The rows of a group lie close to one hidden flat surface of 12 dimensions, which passes through zero. Surfaces can cross.
Some rows, each with its group after it:
[ -2 -29  34 -36 -30 -10 -15  16  -6  12 -28   9 -11 -22  -2  -1 -16  12]
(0)
[-39   5 -27   5 -18   3 -11   9  16   5  -9  -6  -6  -2 -26  -6  -6  -4]
(1)
[ 16  13 -14   9   2 -10 -14   2  18  -8   9 -13  15 -41 -14  -7  18   4]
(2)
[-35  10  30  -4  33  35  23  20  42  25  33  30   3 -19  10 -59 -21  -4]
(2)
[  3  16 -40  -1 -33  -5   3   8  -2  12  17  19 -34 -20  -8  19  -4   8]
(0)
[ 42 -12 -38  22  -6   1   8 -22   6  -2 -11  -8 -31  -9 -32 -12  -1 -24]
(1)
[-28  24  -9  -3 -40   7  -6  30 -26   6  25  17 -36  31   3 -23 -23  12]
(2)
[-22   0  16 -35   5  -1  27  26  -7  17  -6 -10  12   1  25   6   8  54]
(3)
[ 12  -4  13  -2  -9 -24  -7 -32 -28 -17 -20 -12  29  12 -11  20   5 -13]
(2)
[ 35   5  15  25  15  18  24 -14  34 -27  -4  -3  15   6  29 -13  33   1]
(3)
[-18 -17  10 -11   5 -20 -15  16  -4  16  32 -42   2 -29  -4 -54  -6  49]
(1)
[-43  26  -2   7   5 -14  11  14  -8  12 -32  31 -51   0  31  13 -54  -8]
(2)
[ 18   4 -10 -33   5   8  72  -6  24 -38   0   0   8   6  63  -7  19  26]
(3)
[ 33 -16 -41  -4  16 -21  -8  71   6  -6 -10 -16 -26  17  63 -11 -11  58]
(0)
[ -3 -23  38 -30  -4  21 -39  39   7  -9   8  34  24 -33  27   8   7  17]
(1)
[ -6  14 -25 -30  -9 -15  35   0   6 -12  40   8  -1 -17  30  -2  -6  13]
(0)
[ 24  58 -11  42 -13 -37   2  -7  -9  16  13 -27  -2 -33 -33 -39  13  28]
(1)
[ 47   7 -19 -15 -11  38  32  12  12  18  19  -9 -12  17 -46 -21  38  -9]
(3)
[ 16   6  -3 -25  16  16   1  22  -2 -29   3  20  -7  -4  32   5   0 -19]
(1)
[ 55 -19  25  12  30  26  29 -30  -8  14 -39  12  10  26 -13  26  16 -25]
(2)
[-19 -31  14   6   0  -5  11 -30  14  14 -12  -9  15  13  -2  13  -6   7]
(1)
[ 48 -21  -7  20  -5 -12 -48  12  -5  15  15  15  -7  -6 -14  21  -5 -10]
(2)
[-17  -9  20   2 -16  -9 -13 -16 -10  32  20   6  -5 -20 -18  16  -8  10]
(0)
[ 10 -12 -19  10  15   6   8 -28   6  -2 -60   7  16  25 -45  17 -13 -66]
(2)
[-32 -20  17 -27  16 -13 -19 -19 -55 -18  24  33  50 -24  13   0 -36  -6]
(3)
[ 11   0 -41 -29  15 -23 -11  22 -21  12 -12 -48   2  -6 -32  21  15   6]
(2)
[-22 -51 -18 -13  23  38   4  22  28  17 -40   1 -31  11   2  39  -2   1]
(1)
[  0  -3 -15 -22  16  25 -25  33  -5   2  43   8  22  11 -35 -27  -4 -37]
(3)
[ -4 -21  -4 -10 -24  -7 -16   3 -10  -8   7  13  -1  21   6  11 -15  -8]
(0)
[ 43 -28 -34  20  20 -21 -41  35   5  -5  -7  -8  -6   7  16 -15 -19   2]
(1)
[ 21  13  39  27 -36  26  -8  -7 -23 -41 -70 -35 -27  14 -20 -52  41   7]
(0)
[-27  -8   0  -2  27  -4 -24   7   5   1  -7   8  27  16  -4  11 -22 -30]
(0)
[ 69 -13   2  39  12 -43 -25 -24 -17  11  25 -10  19  -3 -15 -27 -13 -10]
(0)
[ 21  28 -52   0  30 -38  -5  21  26 -51 -42  10  45  -8  18 -13 -24 -41]
(2)
[  1 -39 -61 -14 -11 -11 -13  37  39  22 -17   1   3  -1 -23   2 -22   2]
(1)
[-24 -11 -30 -11 -18   3  10  -8  10  -8  23 -15 -27  -2  -5 -11  -5   0]
(2)
[-13 -13  21 -49  64 -21  38   3  19  -8 -29  21  45 -26  61  22 -32  -2]
(3)
[-14  10  31 -26 -45  31 -10  10 -30 -26 -16   9   0  32  -9  -1  22  -9]
(0)
[-34 -32  11   5  17  11  11 -30  26  -8 -31 -10 -16 -28  11   6  -8  -4]
(1)
[-19   9 -10  -8 -34  10 -40  36  -6 -10  37   7   3  26 -13 -13   2  -6]
(3)
[ 10 -18  11 -16 -20 -23  16 -11  12   7 -23  -1  28  19   4   4  -7   8]
(3)
[ 38  -3   8  -2  -6   0 -23  17 -33  -8   5   3   3  40   0   2   2 -10]
(0)
[ -5   4 -30  22 -27  -8  15 -14  10 -20 -13 -19 -41 -15  23  -6   6  33]
(1)
[-21 -20  25 -13   9 -33  -5 -20  29   7 -28  13  16   1  12  31 -34 -37]
(3)
[ 20  10  15  11  11  42  45 -12  28  10  24  19  -7  -4  -7 -52  10 -12]
(2)
[ 38  30  11  16  24 -12  16   9 -19  -9 -56  29   8  19  35  28  -4  -4]
(2)
[ 26  34   9  16 -35 -41  -3 -45   2 -20  18  10  -8 -35 -12 -14 -12 -43]
(3)
[-57  -4   1  -1 -26  31 -12 -26 -15  19   7   3 -31 -12 -60  11   1 -23]
(3)
[ -5   2  10 -13 -17 -13  -5   0 -20  12  19   1   2   7  -7   2  -7   6]
(1)
[-17  15   8  28 -38  31  -5  -7   0   2  -2  20 -23  -4   8  41  30  29]
(0)
[  9 -18   6  19  32 -31 -19  -9   2   9  -6 -17 -15  10  11   7 -28 -21]
(3)
[  4 -13  13  -5  16  28  30  12  49 -10 -28 -13  14 -26  25 -32  28  38]
(0)

New rows. What belongs after each?
[ 21   0 -16  57 -17 -13 -29   6   7 -14  28  -2 -34   0  34 -27  -8  29]
(2)
[-55  48   5   4 -15 -27 -15 -15 -33 -39  15  -8   8  14  18  -5 -14 -16]
(0)
[  7   9  17  15  -3  18  45 -26  30  22 -23   5  27   1 -12  17  32  18]
(1)
[-21  29  31  89  19 -22 -55  -9   8 -14  33 -64 -28  -7  19 -55  12  23]
(3)
[ -4  11  -3  10  46  11 -26  21 -35 -37  33  18   4 -19  54  -5  -9   8]
(3)
[-19   0 -20   6  -2  14  38 -14  18 -12 -32 -10 -60 -39  29  17  10  29]
(1)
[ 10  -7  40  -5  30   3  17 -12  42   4 -20  10  25  -5  22  17   7 -19]
(3)
[ 16 -26  -3   6 -14  18 -24   0  33 -69 -12  33  21 -22  39 -14   4 -22]
(1)
[-34 -34 -14 -19 -23   0  21 -59  -6  -1   2 -15 -41 -12 -37  -5 -23 -36]
(1)
[ -3 -27 -39   3  10  30  18   4  49  -7 -12 -20  10   3 -26 -35  12  -9]
(1)
[ 24 -19  17  -1   5   9  26 -46  34 -10  39 -26 -33  39  -1 -15   7 -57]
(3)
[-29   4  -2 -12 -21   5  -8   1   7   7 -20  51 -14  -5 -10  33 -32 -44]
(2)
[ 12 -20  24 -48 -25  15  22 -19 -27  -1  26  14  25  31 -11  13  11 -14]
(2)
[-34 -18   7  23   4   8 -16 -21   9 -12 -34   3 -16   4   7  27 -13 -19]
(1)
[ 11  26  32   5  21  -6  18  -5 -21  37  -4   2  10  23   2  37   8  12]
(1)
[ 10  -3  38   3  19 -46 -44   9   1  45  20 -21 -14  11 -19   3 -27 -31]
(3)
[ 17  31  55  17  46  22 -22   2  35  24  41 -12 -25 -21 -17  -6  20 -50]
(3)
[  1 -22 -25 -10  17   5 -27  20  31  35  29   0 -21 -39 -39   2 -10 -21]
(2)
[ 15 -44   3 -13  57 -12  -9   0  10  21 -20 -18  14  -4   1  36  -8 -11]
(2)
[-16 -61  34 -36  18  72   1  17  26   2   8   1  28  19  -1  -4  29   9]
(1)
[-15  15  23 -37   6 -10   9  -8  12  16  22  20  11 -63  -9   5  -7 -12]
(2)
[ 31  15   3 -14  -1 -34   8   7 -10  40  -8  -4  -8 -21 -25   3 -11   0]
(3)
[-29 -27   2   8 -20  22  11 -37  13 -41 -13  -2 -23  -2  27  -2   6  -3]
(1)
[ 40  -2  11 -16  34 -30  -5  14 -21   5  -6 -12   7   4  10 -18 -17  -9]
(0)
[-12   6 -40  10 -11 -48  -9   7  24  -6 -19 -24   5   2  -9 -30 -29  -7]
(3)
[ 11  13 -11 -11   1 -34 -26   5 -10  -2  -5 -21  22 -43 -22  22  17   1]
(2)
[-30  -7 -29 -10  41   1  -4  16 -13  36 -13  -9 -38  18 -16  41 -26 -24]
(0)
[ 32   3 -11 -17  32 -13  36  16  40   4 -24  -8  11   0  20  -5  -1  -5]
(3)
[-68   2  23 -16   6  38 -20  28 -20  10  10 -16 -29  13  -2   5   8  11]
(1)
[ 12   4  -3  -4 -37  15  16 -17  34 -30  49  49   9 -15  13 -37  -9 -29]
(2)
[  9  18  -3   8 -26  38  17   4   3   2   4  21 -22   1 -11  -4  21   1]
(2)
[ 40 -47 -21 -12 -21   3  18 -18  -3  -3  43 -12   2  37   1 -22   3   9]
(0)
[ 12 -26  -1  29 -28 -30 -82  -3 -13 -12  -7   4  22   7  -6  42  -4  -9]
(2)
[ -3  -8 -44  13  27  23  13  21   9  11 -19 -31 -18  10 -20 -18  11  14]
(3)
[ -6  22  53  36   2 -13 -40  14 -11  32 -20  23  35   9  14  46   9  29]
(1)
[ 13 -41   9  -8  10  52  10 -14  36   3  14  -7  32   4 -37  -5  42 -17]
(2)
[-17 -34 -11   2 -19 -10   2 -17  16 -12 -15 -21  47  33 -15 -33  -4   6]
(3)
[-12   7  10  43  13  -4   2  -8   7  34 -24 -26  -3   6 -12  11  12  34]
(1)
[ 46 -22  30  31  -8  12  -2 -29  -5  23  21 -32   9  33 -41 -29  32   3]
(3)
[-26   2   6 -38   1   4   7  17  19  -5   7  13  -6   8  24  20 -10 -14]
(3)
[ 20 -22   1 -15   9  29 -40  18 -24 -12  38 -10   1  26 -36 -42   4 -37]
(1)
[-46   4 -26 -46 -42  -3  29   4   9 -12  -9 -26 -42 -28 -22 -46  -9  10]
(0)
[ -4  23  -6 -61   4  -3  12  45  -2  12  36   5  42 -12 -20 -37  -1   1]
(3)
[ -2   2   6 -29 -40  12  -8   6  -8   6  28  15   8 -19 -32 -12   9  -2]
(1)
[  5  -3  12 -32   4  16  48  -7 -10  40  35 -27   6   9 -35 -21  25  22]
(1)
[-44  26  -1 -40  -2   5   6  35  -8  28   3  -9 -20 -26 -26  -6  -3  11]
(0)
[ 13 -11  25 -51   1   5   9  30   0  46  17   0  12  24 -29   9   5  -3]
(3)
[-20  -6 -23 -17   9  63   2   7  -7 -26  -1  43  48 -19 -27  -5  16 -20]
(3)
[-12 -14  34  -8 -15  14   0 -12   3   1 -10  22   0 -22  15  26   6  12]
(1)
[ -2  37   4 -15 -22  11 -52  95  -1  20 -42  15 -20 -34 -23  -5  12  26]
(0)
[ -2   1 -32  20  38  17 -14  32  -8  -2 -19   1 -16  -7  13   7  -2  13]
(3)
[-10  -6  17   9  24   9  -6  12  47   2 -13  -6 -19  18  22  24   1 -22]
(3)
